Each new row is followed by its nearest point in the smallest flat space through zero that holds the last named rows.

j_490:
[[ -0.6  63.6 -10.0  -5.1  11.4  11.1  -9.5 -31.0 -14.7  50.7]
 [ 32.6  -6.3   6.2 -22.8 -25.4  32.6  21.4  -8.8 -14.3  18.9]
 [ 10.5  14.3  13.0   9.0  11.6 -29.5  -2.7   2.1  25.0 -27.5]
 [ 52.2  17.8  30.6  10.2  -8.7 -68.0 -14.2 -17.4  23.7 -23.8]]
New rows:
[-20.2 -40.1 -14.8 -19.3   7.5   8.3  43.1  41.1 -19.8  36.2] -> [-21.4 -35.6 -13.8  -7.9  -8.8  37.2  10.5  14.5 -17.8   7.4]
[ -2.6  17.5  -4.9 -30.0   2.5 -30.5 -18.4 -32.7 -21.8  17.3] -> [  6.3  19.3  -2.3   4.4  -4.5 -19.7 -19.4 -21.0 -14.0  27.6]
[ -7.2  35.1 -16.6 -38.6  25.2   8.2 -36.9   6.9  26.3   1.4] -> [-13.4  36.8  -4.5   2.8  22.7   4.7  -0.2  -3.2  10.5   3.2]
[ 33.5 -21.4  -8.4  13.6   2.9  36.2  40.9 -28.8  -8.0 -37.0] -> [ 22.5 -13.9  10.4 -16.1 -11.4  26.5  27.6   9.2   7.8 -15.2]
[ -6.9  22.4 -40.0 -42.6 -12.4  -2.0  -3.6  22.8 -28.8   3.7] -> [ -9.2   4.3  -8.8  -3.9  -0.4  16.4  -0.2  -3.9 -12.3  18.8]

j_485:
[[-15.7 -17.7  18.3 -29.8  27.3 -25.2 -60.7  12.8  -3.2 -21.8]
 [-13.7  38.2 -43.2 -60.2 -53.8 -29.7 -65.9  39.7  12.5  37.5]
 [  7.8  66.6 -61.6 -32.7 -19.9 -33.1 -39.6   1.8  14.5  18.5]
 [ 41.3  28.8 -61.0  -5.7 -47.7  17.5   0.5  16.8  43.4  52.9]]
New rows:
[-11.3  -8.9  26.8  34.5  -7.2  -2.6  27.6 -15.5  -9.9 -10.5] -> [-10.8  -8.4  20.6  18.8   3.2   9.0  34.0 -11.3 -17.5  -9.6]
[-39.9  27.0  34.1 -40.0 -19.9   8.2  16.8 -38.0   2.7 -30.3] -> [-32.7  15.5  13.5  -4.2  -6.5 -15.4  12.0  -6.9 -31.2 -11.6]
[ 33.8 -20.6  13.4 -40.7   5.0  -0.1  31.4  29.5  18.8  12.0] -> [ 12.2 -22.4   2.9   1.1  -8.4  16.3  -2.5  13.7  15.1  13.0]
[-19.1  11.2  27.9 -28.6  -1.6  15.2  31.8 -25.1 -41.6  29.1] -> [-27.8   6.9  15.4   4.3 -18.8  -0.9  29.2  -3.2 -27.6  -1.2]
[-21.2  29.7 -28.5  11.8   5.7  -2.2  -7.7  39.6   7.8 -10.3] -> [ -2.0  19.0 -14.7  -9.9  -6.8 -10.6  -9.9   0.5   0.4   4.1]

j_264:
[[ 15.0  11.9 -46.6 -52.5  13.1  63.1  -8.9  14.8  25.1 -65.4]
 [  6.0   2.9 -26.4 -11.6 -16.9 -23.1 -28.9  31.9   2.3  34.5]
 [ 25.2  -4.4   3.4  14.0  32.0  27.7  11.2  -9.4  -1.3  15.6]
 [ 23.0 -10.4 -22.3 -21.9   7.5   1.8 -25.4  19.9  23.8 -23.4]]
New rows:
[ 33.4  45.7  41.5  -2.1 -31.1 -40.4   8.8 -40.3   7.4   2.5] -> [-14.2  -6.1  23.9  15.8  -9.5 -25.9   6.4 -11.7  -5.8   0.4]
[-23.2  18.8   7.8 -22.0  16.2  -3.1   0.3 -31.6  -3.5  54.6] -> [ -8.9  12.7   0.9  11.4  -4.3   4.8  11.5  -2.6 -19.0  37.5]
[ 31.7 -19.4  -7.5  -4.1   1.0  65.0 -23.3   8.9  16.7  -9.5] -> [ 30.5  -2.1 -21.7 -14.2  27.9  38.3  -5.2   7.1  14.2 -12.6]

j_662, 4 rows:
[[ -2.7  37.9  -0.5  -5.3 -16.5  21.0  26.2  44.6  25.5  32.2]
 [-13.2  19.1  35.9 -52.3  27.0 -45.4  49.5  42.0 -11.8  29.6]
 [-36.0  28.7  25.4 -41.4  -8.6 -33.6  88.9  14.9  20.3 -10.0]
 [-57.1  -5.9  18.3 -38.4   9.9  12.4  60.6   8.7  21.2 -16.2]]
New rows:
[ -8.9 -26.6   7.8  27.8  41.8   0.0  27.5 -11.6  14.7 -20.8] -> [-20.0 -19.2   3.8  -8.1   8.7   2.8   7.3 -16.4  -0.6 -20.0]
[  1.2  -9.8  17.8 -11.1  15.1 -14.7   8.6  15.1  18.8   5.5] -> [ -6.5   0.7   9.6 -14.8  10.3  -8.0  10.8  10.6  -3.6   7.1]
[  0.8 -38.1 -37.6  24.6  35.2  -5.6   3.6 -12.4 -11.8 -17.4] -> [ -3.8 -26.3  -2.2   4.3  11.2   1.9 -19.4 -23.7 -11.2 -17.8]
[ 26.2  -7.7  50.4  -8.0 -20.4 -57.5 -54.2  -3.6 -18.5  -5.5] -> [ 34.6  -3.3   6.8   2.6  11.4 -51.3 -23.3 -13.3 -33.5   3.6]

j_869 (4 x 10):
[[-26.0  30.7  10.4  18.5  -0.3  29.0 -30.0  31.1 -18.3 -53.9]
 [ -8.1 -49.0  22.2 -15.7 -22.2  52.5  32.4  40.5 -17.9 -23.5]
 [-34.1  25.9 -13.2 -37.2  -8.3 -33.7   9.0  21.7   8.7   2.3]
 [-15.1  54.3   6.2  11.1   7.6 -11.2   0.9  42.4 -38.9  -2.8]]
New rows:
[ 20.1  44.6   1.5  -5.0  -4.1  -9.1  52.9  36.4 -29.8  28.5] -> [  4.3  25.9   7.5  -2.5   4.1 -19.8  36.8  38.8 -41.7  36.0]
[-13.4  -9.2 -32.8  30.1  10.0  11.3  32.3  10.9  17.0 -39.8] -> [ -8.1  -6.9   3.3  -1.0  -5.0  15.5  -6.0   5.4   2.5 -19.4]
[ 28.9  20.4  13.0  -1.9   2.6   1.2 -21.2  16.2 -21.7  23.9] -> [ 11.9  17.4   5.0  17.6   9.3  -4.3   3.2   6.5 -21.3  13.3]
[ 24.4 -49.9   0.7   1.6  20.2  35.8  -8.6  44.3 -20.1  -0.1] -> [ 13.4 -31.3  18.6  10.6  -5.8  38.6  17.2  15.8 -20.4  -6.7]
[ -9.0  -9.8 -37.6  21.8 -20.4  61.1   8.9  -1.8  10.1  -7.4] -> [  1.1 -23.9   8.1   5.6  -5.9  30.4  -5.6  -0.7   2.9 -22.4]
[ 25.0 -16.4  -6.2   8.1  14.9  38.8 -31.8 -39.1 -17.6  33.4] -> [ 33.7 -18.7   4.9  30.3  10.7  14.2  -9.3 -31.6   0.5  10.1]
